The rows come from 4 hidden closed curves, with some noise, and rows from the same curve form a group. Each curve winds through 4 dimensions. The rows are also pushed far along 2 directions, which tell nothing about the answers.
Some rows, each with its group after it:
-.21 -.14 -.14 -.03  .05  .14 -.46  .26  .05  .20  .06  .20  .28  .20 -.28  .20 => k_189
 .17 -.05  .07 -.07  .22 -.01  .37  .10 -.17 -.11  .06 -.29 -.48 -.07  .39 -.33 => k_947
 .06  .02  .13  .07 -.07 -.02 -.06 -.67  .11 -.06  .27 -.48  .25 -.25  .53 -.17 => k_189
 .01  .24  .19 -.11  .07  .14  .10  .22 -.11  .13 -.03  .18 -.35  .08 -.01 -.27 => k_442
-.20  .11 -.22  .13 -.14  .00 -.28  .02  .05  .18 -.24  .40  .11 -.13 -.40  .21 => k_189
 .09  .00  .00 -.04  .35  .20 -.14  .11  .03  .11 -.11  .23  .18  .12 -.14  .05 => k_442
-.02 -.02  .01 -.10  .22  .15 -.11  .16  .12  .23 -.11  .27  .18  .13 -.34  .00 => k_442
 .23 -.12  .20 -.39  .32  .35  .04  .56  .09 -.33  .10  .09 -.31  .30  .11  .00 => k_947
-.12 -.17 -.32  .13  .16 -.06 -.40  .32  .09  .06 -.28  .32  .38  .12 -.79  .37 => k_991
 .09 -.12  .10 -.28  .32  .19  .18  .70 -.03 -.09 -.02  .10 -.55  .22 -.13 -.23 => k_947
-.06  .18 -.12  .27 -.09 -.17 -.08 -.13 -.18  .15 -.14  .13  .18  .02 -.19  .11 => k_991
-.22  .16 -.13  .29 -.29 -.27 -.19 -.61 -.08  .26 -.01 -.24  .37 -.35  .11  .01 => k_947
 .10 -.17 -.12  .04  .13  .02 -.10  .32 -.02 -.18 -.05  .22  .23  .34 -.27  .38 => k_991
-.16  .02  .02  .03 -.04  .00 -.31 -.23  .10  .20  .13 -.20  .21 -.10 -.03 -.17 => k_189
-.05 -.04  .11  .01 -.25 -.07  .20 -.10  .03  .03  .17 -.11 -.17  .02  .13 -.16 => k_991
-.07 -.17 -.10 -.02  .08 -.06  .21  .35 -.23  .18  .03 -.01 -.21  .16  .05 -.07 => k_947
-.05  .11 -.07  .30 -.29 -.26 -.17 -.43  .07 -.08 -.05 -.08  .36 -.11 -.22  .15 => k_991
-.22  .11 -.05  .07 -.35 -.13 -.14 -.22  .06  .13 -.02 -.03  .06 -.23 -.08  .00 => k_442
-.15 -.12 -.26  .09  .15 -.03 -.30  .49  .04  .16 -.27  .41  .17  .18 -.81  .25 => k_991
 .01 -.40 -.09 -.22  .29  .11  .33  .90 -.25  .09  .09  .17 -.42  .49  .00  .01 => k_947
-.18  .03 -.10  .08 -.39 -.12 -.14 -.21  .00 -.03  .07 -.06  .14 -.13  .13  .22 => k_442
-.07 -.21 -.13 -.13  .21  .19 -.25  .40  .14  .07 -.06  .29  .10  .16 -.37  .17 => k_442
-.10  .13 -.20  .14  .20 -.02 -.16  .25 -.18  .27 -.29  .29  .03  .01 -.41  .05 => k_991
-.21  .12 -.13  .14 -.13 -.06 -.43 -.10  .00  .19 -.11  .16  .44 -.01 -.30  .26 => k_947
 .19 -.17 -.02 -.07  .27  .05  .25  .24 -.20 -.15  .09 -.10 -.19  .17  .33  .01 => k_947
-.09  .15 -.10  .20 -.06 -.15 -.15  .10 -.09  .09 -.20  .25  .10  .09 -.49  .12 => k_991
 .01  .28  .00  .38 -.02 -.23 -.14 -.77  .03  .14 -.12 -.26  .39 -.37 -.08 -.20 => k_189
 .15 -.25  .16 -.29  .18  .22  .31  .32  .15 -.13  .13  .02 -.38  .15  .12 -.19 => k_189
 .01 -.13  .10 -.19 -.02  .17  .00 -.09  .16 -.17  .23 -.25 -.22 -.16  .43 -.15 => k_442
 .01 -.27  .10 -.41 -.02  .33  .23  .50  .18 -.10  .13  .20 -.53  .13  .17 -.09 => k_189
-.17  .16 -.10  .12 -.17 -.05 -.26 -.10  .01  .08 -.08  .06  .00 -.20 -.15  .00 => k_442
-.10  .23  .13 -.04 -.29  .09 -.06 -.33 -.07  .05  .22 -.14 -.09 -.17  .58 -.08 => k_189

New rows, each followed by its group:
-.06 -.01 -.04  .04 -.06  .01 -.22 -.45  .20  .02  .04 -.19  .25 -.33  .12 -.05 => k_442
 .06  .26 -.15  .37  .06 -.25 -.10 -.57 -.14 -.02 -.18 -.27  .22 -.40  .10 -.03 => k_947
-.31  .03 -.26  .17 -.05 -.02 -.63 -.02  .04  .30 -.10  .22  .47 -.01 -.49  .25 => k_189
-.01  .34  .11  .13 -.12 -.13  .13 -.35 -.13  .08 -.05 -.21 -.18 -.30  .22 -.31 => k_991
 .05  .12  .09 -.08  .26  .17 -.03  .12  .02  .19 -.10  .22  .02  .09 -.16 -.11 => k_442
 .22  .03  .26 -.08  .00  .03  .39 -.43  .13 -.17  .16 -.38 -.25 -.22  .51 -.41 => k_189
-.13 -.16  .07 -.19 -.28  .01  .09  .04  .12  .06  .16 -.01  .03  .04  .11  .08 => k_442
 .05  .09  .01  .13 -.12 -.14 -.12 -.09  .06 -.24 -.07 -.02  .17  .03 -.27  .15 => k_991
 .17  .21  .19 -.13  .18  .07  .23  .22 -.20 -.15 -.02 -.05 -.39  .07  .25 -.20 => k_991
-.14  .14  .14 -.08 -.24  .01 -.10 -.25  .07  .08  .14 -.17  .01 -.15  .21 -.15 => k_947
 .04  .11  .37 -.13  .02  .05  .21 -.23  .07  .07  .27 -.45 -.36 -.11  .35 -.67 => k_189
-.14 -.02 -.16  .11  .01 -.02 -.27 -.04  .15  .17 -.17  .17  .21 -.12 -.43  .05 => k_189
 .05 -.29 -.10 -.28  .49  .28  .07  .85 -.12  .07 -.07  .31 -.27  .34 -.14  .07 => k_991
-.06  .06 -.12  .19 -.09 -.18 -.28 -.32  .14 -.07 -.17 -.14  .32 -.27 -.29  .10 => k_991
-.18 -.14 -.16  .19 -.23 -.16 -.09 -.53  .13  .20  .08 -.21  .29 -.32  .09 -.03 => k_991
 .10 -.01 -.11  .12  .23 -.10  .09 -.07 -.13 -.07 -.09 -.19 -.07 -.15  .10 -.08 => k_947
-.06 -.13  .15 -.28  .01  .12  .15  .23  .10  .00  .14 -.18 -.42 -.06  .14 -.34 => k_947
 .01  .27 -.10  .21  .12 -.09 -.07  .06 -.27  .10 -.23  .19  .08  .06 -.18  .11 => k_991
-.02  .37  .05  .25 -.07 -.14 -.03 -.42 -.10  .17 -.11 -.04  .07 -.20 -.05 -.20 => k_189
 .07 -.14  .03 -.09  .05  .05  .01  .60  .03 -.23 -.02  .29 -.09  .46 -.44  .20 => k_991
 .01  .01  .14 -.06 -.11 -.03  .10  .27  .05 -.14  .02  .07 -.24  .19 -.24 -.07 => k_991
-.15 -.02 -.24  .18  .10 -.06 -.11 -.25 -.10  .35 -.11 -.01  .19 -.27  .06 -.02 => k_991
-.28 -.01 -.09 -.07 -.06  .14 -.39  .39  .00  .26 -.01  .32  .00  .14 -.35  .09 => k_189
 .02 -.22  .03 -.05 -.12 -.03  .07 -.36  .20 -.14  .21 -.38  .07 -.22  .35 -.07 => k_991
 .20 -.05  .12 -.06  .17  .09  .26  .02  .05 -.10  .02 -.01 -.16  .07  .09 -.15 => k_189
 .14  .22  .06  .12  .01 -.04 -.02 -.35 -.18 -.14  .04 -.16  .16 -.06  .41  .08 => k_947
-.12 -.16 -.33  .20  .16 -.15 -.06  .34 -.31  .25 -.16  .20  .15  .21 -.32  .24 => k_947
-.02 -.11 -.19 -.02  .19  .15 -.53  .31  .10 -.08 -.13  .36  .50  .27 -.47  .51 => k_947
-.19 -.04 -.17  .14 -.10 -.14 -.25 -.29  .07  .17 -.05 -.15  .28 -.26 -.12  .03 => k_947
-.14  .04 -.22  .23 -.04 -.17 -.33 -.09  .07  .12 -.24  .11  .33 -.14 -.55  .16 => k_991
-.08  .03  .06 -.15 -.19  .08  .09  .39 -.14 -.11  .13  .14 -.41  .19  .18  .06 => k_442
-.05 -.11 -.20  .05  .16 -.01 -.30  .44  .09 -.03 -.24  .31  .18  .19 -.74  .28 => k_991
-.07 -.11  .11 -.30  .13  .17  .25  .60 -.01  .16  .04  .12 -.61  .14 -.09 -.37 => k_991
-.01  .32 -.01  .26 -.14 -.16 -.17 -.57 -.17  .02 -.02 -.17  .34 -.19  .27  .12 => k_947
-.05 -.08  .10 -.11  .24  .12 -.07  .42  .04  .18  .03  .11 -.14  .28 -.37 -.24 => k_189
 .07  .03  .32 -.16 -.26 -.03  .33 -.02  .11 -.23  .23 -.26 -.46  .02  .26 -.36 => k_991
 .04  .14 -.07  .08  .00  .05  .04  .08 -.08  .02 -.20  .39 -.05  .03 -.14  .17 => k_189
-.07  .03 -.09  .30 -.33 -.26 -.15 -.59  .10 -.07  .03 -.18  .42 -.19 -.06  .14 => k_991
